The groups are shells around one centre, one inside the other: the same stretched ball of 2 dimensions in 6 sizes.
In the rows, 128 means zero.
Known rows, each followed by its group:
[179 145 126 146  87 124 126 135 128 164 149 134  98 101 121 152 120  97
 112 103]  K_583
[110 108  90 118  55 175 126 133 161 140 113 154 158  79  42 160 170 118
  72  65]  K_166
[151 118 111 122  50 167 117 131 147 145 124 159 149  90  54 160 143 103
  87  76]  K_251
[140 112 105 117  45 175 117 131 153 142 118 162 159  86  42 162 151 107
  81  70]  K_166
[180 152 127 152  98 113 130 136 124 167 155 126  85 103 137 150 119  98
 117 109]  K_166
[178 150 126 151  96 116 130 136 126 166 153 127  88 102 134 150 120  98
 115 107]  K_251
[128 110  99 118  50 174 121 132 156 142 117 158 157  83  43 161 159 111
  78  69]  K_939
[177 131 124 132  61 149 117 132 136 154 137 151 128  98  82 158 124  95
 101  90]  K_49
[174 146 124 147  90 122 128 136 129 163 150 132  96 100 123 152 123  98
 111 103]  K_583
[147 116 108 120  49 170 117 131 149 144 122 160 153  88  50 161 146 105
  85  74]  K_251
[121 110  96 118  53 173 123 132 157 142 116 156 156  82  45 160 163 114
  76  68]  K_939
[180 149 127 150  93 118 128 136 126 166 152 130  91 102 130 151 119  97
 115 106]  K_491
[127 128 100 136  84 142 133 135 147 153 131 135 120  86  92 153 156 114
  90  84]  K_49
[137 131 105 137  83 140 132 135 144 155 134 136 117  89  96 153 149 111
  94  88]  K_939
[117 109  94 118  54 174 124 132 159 141 114 155 157  80  43 160 166 115
  75  66]  K_491
[125 112  98 119  54 172 123 132 156 142 117 156 154  83  47 160 160 112
  78  69]  K_583
[185 143 128 142  78 131 122 134 128 161 147 140 106 102 111 154 118  94
 111 101]  K_491
[115 119  94 128  73 155 132 135 154 148 123 142 135  82  71 156 165 118
  82  75]  K_49

New rows. What belongs after each?
[176 146 125 147  89 123 127 135 128 163 149 132  97 101 123 152 122  98
 112 103]  K_583
[193 145 132 144  79 128 121 134 125 163 150 140 103 104 115 154 112  91
 114 104]  K_49
[150 117 110 121  50 168 117 131 148 145 123 159 150  90  53 160 144 104
  86  76]  K_251
[180 135 125 135  65 144 118 133 133 156 140 149 122 100  91 157 122  95
 104  93]  K_166
[146 139 110 144  93 128 134 136 137 160 142 129 102  93 115 151 141 108
 102  95]  K_166
[120 106  95 114  45 181 120 131 159 138 112 162 165  81  32 162 164 113
  73  64]  K_166
[173 150 123 152  98 115 132 136 127 166 152 126  87 100 135 150 124 100
 114 107]  K_166
[118 112  95 121  58 169 126 133 157 143 117 152 151  81  51 159 164 115
  77  69]  K_939
[194 147 133 145  80 126 121 134 124 163 151 138 101 105 118 153 111  91
 116 105]  K_49
[131 113 101 119  52 172 121 132 154 143 118 157 154  84  47 160 156 110
  80  70]  K_583
[174 145 124 147  90 123 128 136 129 164 149 132  97 100 123 152 123  99
 111 103]  K_583
[178 150 126 151  96 116 130 136 126 166 153 127  89 101 134 150 120  98
 115 107]  K_251
[165 127 118 129  60 154 119 132 140 151 133 152 133  95  75 158 132 100
  96  85]  K_939
[194 152 134 151  90 116 125 135 121 167 156 132  89 106 133 151 110  92
 119 110]  K_49
[120 116  96 125  65 162 128 134 155 146 121 147 143  82  62 157 163 115
  80  73]  K_939
[119 111  95 120  56 171 125 133 157 142 116 153 153  81  49 159 164 115
  76  68]  K_939
[159 141 116 145  90 127 131 136 134 161 145 131 101  96 117 152 134 104
 106  98]  K_583
[107 110  90 121  62 169 129 133 160 142 115 150 151  79  51 158 171 119
  74  67]  K_49
[137 135 106 141  90 133 134 136 142 157 138 131 109  90 106 152 148 111
  97  91]  K_49
[145 116 108 120  50 169 118 132 150 144 122 159 151  88  51 161 147 105
  84  74]  K_491
[110 107  91 116  52 177 125 132 162 139 112 156 161  79  38 160 170 117
  72  64]  K_166
[162 122 116 125  53 161 117 132 143 148 129 157 142  93  64 159 135 100
  93  81]  K_166
[130 107 100 114  42 181 118 131 157 139 114 164 165  83  33 162 158 110
  76  66]  K_49
[187 154 130 154  98 111 129 136 122 169 157 127  83 105 141 150 114  95
 120 111]  K_49
[168 126 119 128  57 156 117 132 139 150 133 154 136  95  72 159 131  98
  97  85]  K_166
[143 114 107 119  48 172 118 131 151 143 120 160 155  87  47 161 149 106
  83  72]  K_251
[153 121 112 125  56 162 119 132 145 148 127 155 143  91  63 159 141 103
  90  80]  K_583
[116 115  94 123  64 164 128 134 156 145 119 148 145  82  59 158 165 116
  79  71]  K_491
[146 117 108 122  54 166 119 132 148 146 124 156 147  89  56 160 146 105
  86  76]  K_583
[158 120 114 123  51 165 117 132 144 147 127 158 146  92  59 160 138 101
  90  79]  K_166
[162 143 118 146  92 124 131 136 132 162 147 130  98  97 121 151 131 103
 107 100]  K_939
[120 111  96 119  54 173 124 132 157 142 116 155 155  82  46 160 164 114
  76  68]  K_939
[179 133 125 134  64 146 118 133 134 155 139 149 124  99  88 157 123  95
 104  92]  K_166
[182 136 127 136  67 142 119 133 132 157 141 147 119 100  94 156 121  94
 106  95]  K_166
[124 112  97 120  55 171 123 132 156 143 117 155 153  83  48 160 161 113
  78  69]  K_583
[172 145 123 147  90 123 129 136 129 164 149 131  96  99 123 152 124  99
 111 103]  K_583
